All groups share one centre, and each spreads out both ways along 15 directions, with some noise.
Some rows, each with its group after it:
[ 31 -10  26 -16 -23  15 -18 -10   5   2   5  -1  -9 -19   0   7  -2 -18
  -4]	meto
[-24   4  -9   0 -12 -10 -21  -8   7   4  -6   0  13  11   2   1 -10 -10
  15]	rov
[-11   7   6   5 -10 -24  -7  17  12   4  -7  -3   0  -2  11  -3 -12   1
  31]	Febi
[ -1 -23   4   4 -12  21   2  15  14   5   9  -7  16  -3   0  18 -30  -7
  -4]	Febi
[ 11 -18  12 -31  -8  16   9  -1   7  -3   9  -6  -2  -5  15  13   3  10
 -40]	Febi
[ 21   9 -18  21  -1 -14 -28   8 -20   6  24   6 -12  11   4  -1 -12  -9
   0]	meto
[  5  27  16  -5  -6   1  -7  12 -23   1  12  34 -13 -24  11   2   1  -1
 -10]	rov
[ 12  -4  30 -21  10   5 -10  13 -41  -6   2 -13  -9  -6   0  21   3 -27
 -10]	zir
[ 27  21  -6 -15  14   1 -11  -2  23   6 -21 -11 -22  13  -1 -27 -32  -4
  -3]	meto
[ -3  -8 -16   4  -1   1 -31  33 -29   7  11  35  16   5   0 -24 -24   0
  23]	Febi
[  7   7  24   8  -3  11 -16  26 -21   0  20  14  -5 -16   9  -1   4  -8
   6]	zir
[ 14  27  -2   1  24  -6  21  23   6   8   6 -24  18   6  -8   8 -15 -11
 -35]	meto
[  2  -6  14   9   6   7  20 -20  23  -9   7 -15   3  -9 -20  10  -7 -29
   3]	Febi
[ 11  19 -25   0  -7   5 -14 -14  12 -21  22  19 -23  23   0 -10 -11  18
  -4]	rov
[  5 -13  -6 -12  31   3   7  17 -10  25 -13  -3   4   6 -18  14 -27 -36
 -11]	rov
[ 11 -13 -13 -27   4  -4 -15   9 -11  19  11  -9  -6  22   2  34  11   0
 -30]	zir
[ 18  19   5   5   1   0  -7  42 -38   9  20  14 -23 -13   9  -9  -6 -16
  18]	zir
[ 11  -6 -13 -25  -1   8  -7  11 -17  20   3 -17  -5 -16   4   7 -15   4
  -3]	Febi
[ -2 -20  -5   2  -6 -20 -12 -12 -54  14 -15  -7 -10 -27   6   8  12   3
  17]	zir
[  2  -9   4 -19  23   0   9 -12 -16  -7  37   0 -18 -25  -8   1  38   5
  -3]	rov
[ 18  -7  -1 -21  -1  -8  10  13  12 -12  38 -46 -13 -11   6   8  -2  10
   8]	Febi
[ 13  12   8 -54 -20  15  -8  -2   7 -16  -2   9  -3  -8  -4 -10 -13   3
  -3]	Febi
[ 10   2 -19 -21   0  -9  -7 -19  -8  22 -13  10 -11 -10   5  -6 -16  -9
 -17]	meto
[ -6  25 -19  13 -18 -30 -27 -34   1  27 -24  21  -8 -18  18  -6 -11  10
  -9]	zir
[ 23  -7  23   5 -22 -13   3  -4  15  22  -6  20 -14  -2  13  31   3 -26
 -22]	zir
[ 10  30  14 -34   9   3 -19 -10 -23 -18 -11 -46  -3 -21 -10   2   3  18
  -3]	zir
[ -1  26  -9  -2 -23 -21  24 -15   0  -2 -13 -13  10 -12  13  -3   8   3
 -17]	rov
[-18 -28   2  15  17  20  -9  38 -20  28 -11  20   7  24   8  12  12  -3
   1]	meto
[  2  13 -14   1 -13 -28 -33  -9  12  22   6   9   5  21  15  24  11   6
 -34]	meto
[ 21  14  -8   6   7   0 -11  -4  -3  -9  -8 -32 -18  18 -22  19  -5  11
  16]	zir
[ -4  -6  17 -26   8  20  -8  14 -30  -8  -6 -15  -8   0 -11  14  14   0
  18]	zir
[ -3  28  -7   7 -26 -23  10 -10  28 -11   2   4  13   4   6  -5 -14 -10
  -4]	rov
[  0   9   4 -10  -8  10  17  23   7  -4  -6 -10   4  -1 -15  -1 -20 -18
  29]	meto
[-20  -9  24   2  18  10   3   5  -8   9 -29  15  -7  15   5  10   7 -28
  -4]	meto
[ 13  25  16 -20   5  15 -11  12  26  13  10  -4   9 -11  19 -21 -15  -9
 -37]	zir
[ 18   7  10  -1   6  -6 -39 -29  17  -6   0  -1 -26  14 -13  23  -4   9
   1]	zir
[ 10  12 -25  13   2   8 -13   0   5  -5   5 -16  -3  32  -2   0 -13   9
 -11]	rov
[ 10  -8   7 -10   6 -13   5  -5 -16 -34  23  -7  -3   1  13 -30  10   2
 -11]	meto
[-12 -23 -19  26 -12 -10 -30  -3  16  20  15  -1  21   5  -6  13 -15  -3
  15]	rov
[  6  -6 -10 -21 -12  16 -16  -3  25  24 -16  16 -18  10  -6   6 -24 -13
  16]	meto
[  0  24   1 -15   8  16   9  -8  -2 -23  -3  -6  -1 -21  -7 -30  -4  28
   2]	meto
[-18  -5 -12   2   6  -1   7  19 -12  13  -9  10   3  14 -11  11  -7 -20
  23]	zir
[  9  29   4   6  -5  21 -11 -18  16  11   9 -17 -34 -30  -4  27 -11  15
   0]	Febi
[ 13  -7  18 -17  -9  21 -15  11  -5 -30  11  -9   6   2 -18 -18  22  18
  36]	Febi
[-30   9 -26 -11  10  13 -10   4  -1  12  -4  -9  30  10  -8   1  -4   9
  -9]	zir
[ -4  -4  -8  15   7 -24  -2 -14 -20  -7 -30  17  -6  22   4 -45  10 -26
  23]	Febi
[ -2  -1  18   2 -13 -16   7  -1  -1 -10   8 -23  14 -11  11 -15   5 -37
   7]	rov
[-12  13   3  -7 -14   4  -3   9 -12   8   8  23  -1  -8   3  28  32  16
  -4]	rov
[ -9 -31  -7  -2  -1  -1  11   8 -19  14  -6  10  25   5  -4  10  -2 -30
 -12]	Febi
[-11 -15  -4 -14   2  32  37  32  -2   2   0  17  -2  23  10 -12   6 -22
  -6]	zir
[ 15  -8  -8 -13  20 -20  -8  -6 -12  -2  25  21   1  -4 -10 -20  -2 -22
  -7]	Febi
[  8  10  37  -4   7  -9 -11  -3   4   0 -23  16 -12 -10  26 -19 -16  -8
 -19]	rov
[  8 -20  14  20   9  26   7  12 -26   1  -3  11  -6  -8  12   2   5  10
 -21]	rov
[  9  -8  27   9  26  13  19  16  22  13  -6 -10 -25  -2   9  12  14  16
  -8]	meto
[-11 -10 -35   1   5 -39   4   7  -6  24  -3 -20  19  -2   0  11   7  27
   4]	rov
[ -9 -13   2 -16  13   7   6  13  22  13   0 -24  -5  13  16  37 -13  17
 -33]	Febi
[ 15   7   3  21  29  -9  45  16 -30  -8  12  10 -22 -21   4 -21  20   3
   0]	rov
[-14  -7  16  -3 -15  32  15  -3  18 -14  -6 -15 -14  12   5  26   6   1
   5]	Febi
[  3  -9 -14  -5  33  -9 -29   8 -43  22  16  -2  13  -3  -9  11   5  -2
 -28]	meto
[ 32  24   0  19  10   4 -14   6  11  26   2  -8 -37  14  -4  17  18  -5
   1]	rov
[ 13 -32  14  19  -8 -19  16   1  -1  19   3 -13   5 -15  19  12   6 -27
 -17]	meto
[  1  18  10   6  -7  -1   9  24   2  -1   6  34 -21   9  -7  16   0 -17
  24]	zir
[  1  -3 -23  11  20 -23  -4 -16  -4  -8  26   5 -10  -2  -8 -14 -12  -4
   5]	Febi
[ 11  28   0  -2   6  18  -7 -32  19 -18  -3  -9 -20  -2  -7  -6  -4  24
 -14]	meto
[ 33  24  -2  14 -19  10  -5  -5 -18 -10  -4   3   2   5  -6 -22  11 -13
  -8]	Febi
[  4  20  27  11  -3  14   2 -10  24 -24  20  13  -6  -9  11  -3  16  24
 -24]	meto
[-10 -29   3   0 -22  24 -30 -10   5  -1  -9   1  14  -1   7   7  -7  28
   3]	rov
[  5  18   3  -6  19  29 -11  21  -4  -1  -2 -21  -2  26  -4  -2 -12 -13
 -14]	zir
[ 24 -11   5 -35  18   4  -2  -8   3   7   9 -27  -5 -21 -11  -2 -11  -8
 -18]	zir
[ 30   4 -22   3 -19   5   5 -33  -4   9  16  -8 -15 -29   7   4 -18   2
 -33]	Febi
[ 17 -23  -6 -45 -27   3  14  31   0  14   5   1   4   6   3   8  -9 -23
   5]	meto
[  0  -2  18 -10 -16 -21   5 -14  49  -4  -4   6  10   6  12   2  -7 -11
 -16]	rov

New rows, each followed by its group:
[ -9  11   6  11 -20  25  -1   2  16  -7 -34 -16   9  10   6   3 -15  23
   3]	Febi
[ 19   7   0   1  -5 -39  -8  -8 -21   4  -8 -15 -18  -3  10  17   8   2
  -6]	zir
[  0  -1 -24  15   0  13  -4  -1 -37   9   5  17  -5   3  -6  -5  -4 -16
   1]	Febi
[ 21  41 -10  27 -12 -12   1 -19  -7   1  18  -4  13 -38 -16   1  -1   7
 -10]	Febi
[ 28  26  26  29   9 -12   7 -16  24   7  -6   2 -28 -27  12 -14  11   8
  -9]	rov
[ 12  34  20  -3 -19  -3  -9 -11  19 -14   0   0 -20  -4  10 -14   8  -8
  10]	rov
[ 18 -28  30   1  -5   8   3  19  21 -10  -6  -4  13  -8   1 -11 -18  17
   7]	rov
[ 19   1  25 -23 -14  -1   5  11  29  -8  15   2 -14  -4   6   0  15  10
   7]	zir
[ -3  -1  -5  -2   3   8  25  10 -27  -7  -1 -58  16   8  -7   4  25 -18
   2]	rov
[-26   3   8 -14  13 -11  -3  15  -3   3 -38  17  12   6  10 -25 -19  -5
  12]	Febi
[ 28   7   0  -3 -19  -3 -24  22  13  27  13   3   7  20   8  30  -4 -11
 -30]	meto
[-20  35   8  14  12  28 -32  -3   0  12 -10  -5  -7  -3 -28  20   2  -5
  30]	rov
[ -7   3 -26  -9  -6  21  10  14 -33  -1  -2   1  -7  14  16 -16   9   9
  -2]	zir
[ -6  21 -14   9  14   0   3  21   2  30   8   5   8 -29 -18   3 -12   2
  22]	zir
[-13 -24  14 -18  11  41  -6   3  -7 -10 -32  -9   7  25  -8 -10   7  -2
   4]	meto
[  9 -18   1  -9 -11   8 -15  -9  -4 -17  46  13   8 -13 -11  -2  -5  -9
  -1]	meto
[ 29 -16 -11 -22   4  -2  -5   4  -6  16  16 -18   2 -18  -1   0 -18  -7
 -17]	Febi
[ -8 -36  19 -12  -3  11   3 -10  -4 -15 -24  -6  15 -13  11 -26 -24  -6
  -2]	rov
[ 29 -18   0  -7   0  12  -1  -9   1  11   2 -37  12 -19 -26   6  -1 -14
   3]	Febi
[  6  -7   7   8  -1 -12  11 -22  22 -11  -7   1  -9  22  -9  19  -5 -17
 -11]	zir
[-11   8  -7 -11  13 -15 -27 -36   4  10 -16  17 -15  -7  15 -19 -13   0
 -20]	zir
[  0 -11  24  -1  39  18 -19   1   4 -18  14  10 -25  -6 -11 -17   4  21
  18]	rov
[ 20 -18  27  27  -4  -4  20  29  27   2  22 -11   6  -6   6   5  17   6
   8]	zir
[-19  -8 -17 -11   5  21 -12 -15 -30 -15  14  10  -3  -2  -4  -3   3  16
  -1]	rov
[-23  -2 -16   0 -12 -10  17   6  -4   3 -17  -2  16   2  30 -38   6   9
   2]	zir
[-21  16 -41 -18  -9 -12  22 -21 -22   4 -10 -11   3  -1  -4  10  13  -2
  -5]	rov
[ -2   6  17 -15  16  -4  -4 -11   4  22   3 -27   1 -19 -15  19  11 -43
  -5]	rov
[ 13   2  15   7  -8   3   3   1  40 -13 -14 -17  -8  10  10 -33 -12   7
  17]	meto
[ -8 -32  -5  -2   5  13  -9  17   0   4 -15 -20  29  20  -9   7 -33  -8
   0]	rov
[ 15 -29 -19  13 -12  -1   6  -6 -15  11 -12 -11 -20   1   4   4  12  14
  20]	zir
[  2  35  -8   4  19  15  -3   7 -20 -17  16 -18   1 -18   2 -29  -3  22
  -9]	zir
[-17  16  -5   7  20   5  -8 -27  14  -2 -32 -12  -6  26  -9   8  -3  -4
  -6]	meto
[-23  10 -10   4   1 -15   8 -33   6 -21 -21  12  -2   9  -5 -14 -12  -5
  11]	zir
[-11  10 -23 -22  20  17  -7  37 -13  33  20   3  19  -9 -14   4 -16 -10
  -2]	zir
[ -2  25  19 -26 -18   3   6  10 -11 -26   1 -45  20  -5   3   0  11 -10
  -1]	rov
[ 14   2   5  31 -18  11  -1  -9   5 -10  10  13  27   3 -14   3   8  -2
 -21]	Febi
[ 22  -4  13 -54  11 -16   5   5  -5   8  -8 -21 -22 -26   0  -3   0   0
   6]	meto
[ 22 -26  -2   5  10  -7 -15   1  18  33  10  -5 -10  -5 -12  29  -4  -5
  -1]	zir
[ -5 -22   0 -16 -21 -27   9 -23  31  13 -11 -13  26 -27   2   3  -7   4
   1]	rov
[ -1 -43  -1   3   7  -5 -27   5  34  14  28  12  15  12 -10  14 -22  -8
   1]	rov
[ 14 -30  -3  16  -2   0  -6  21 -12  29  -3   4  -2   4   1   4  -6 -25
  16]	rov
[-14  -4   6  -5   2   7   5  26   9  -2   2  23 -21  28  12   6  13   5
  15]	meto
[ -9 -11   8  18   1  -3  -4 -48  -8 -21 -32  10 -14  10  16 -25 -14 -23
 -14]	zir
[ -1 -27  -4   1   0 -47  17 -17  14   7   4  14 -10 -11  22 -13  15  13
  -1]	zir
[ 17  24 -24   9  32  -5   4   2 -32  -4  43 -10  15 -21 -32  -1   7   6
 -19]	Febi
[-15 -13  -5 -14 -17  10  34  -6  -6   2 -26  25 -22   8   2  18  25   3
  13]	zir
[-24  -6 -21   5  25   0  -1  22  -6   7 -11  -6  28  48  -6   6  -1 -10
 -12]	meto
[-13 -18  -1   4   6   1 -25   4 -30 -21  47   2   5 -10   5 -18   8  -1
  15]	rov
[  0   0   6   4   0  22  13  -9 -27  11 -10  -5 -16 -28  12   2   8  -2
 -14]	Febi
[ 13  -5   4   4   7   3 -42  20  -9  13  25 -10   8  -6  -5   0 -13  -5
   8]	zir
[ 17  29 -12   0 -18  21 -42   9  13   7  12   2  15  32  -7  26  -1  14
 -27]	meto
[ -8  25   0  13  21   3 -32  -1  -2  17  -5  21   4   9  -2   7  -2   5
 -26]	meto
[-15 -14 -13   6  -7 -12  21 -47  15 -27   4  18  -2 -12  -8 -13   2  17
   7]	zir
[-11 -27  15   2 -10  -4  17  -3  27  24 -33 -16  23 -10  -4  20   6  -4
   7]	rov
[-20  -3 -12  -1  -5   3 -12  18  -8  30   9   9 -30 -14  32  27 -23  17
  -2]	Febi
[ -1 -22  17  -8 -14  14  20 -11  13 -10 -33 -15  20 -11   7 -19 -23  -9
  -5]	Febi
[  9  -6   7  18  14   0   2 -16  -9   9   2  18 -30 -26 -12   8  -7  -8
  12]	zir
[ -1  -6  10 -33 -12 -14   8   1  16 -24  10 -28   3   9   4 -10  23   4
  16]	rov
[  2  -1  -7  10  11   0  -7 -24  10   4 -12  10 -19   5   6 -13 -12   3
  -6]	rov
[ -6  12 -11 -14   3 -12 -16 -18 -16  -8 -19 -10   5  25  13  -8  14   9
 -26]	meto
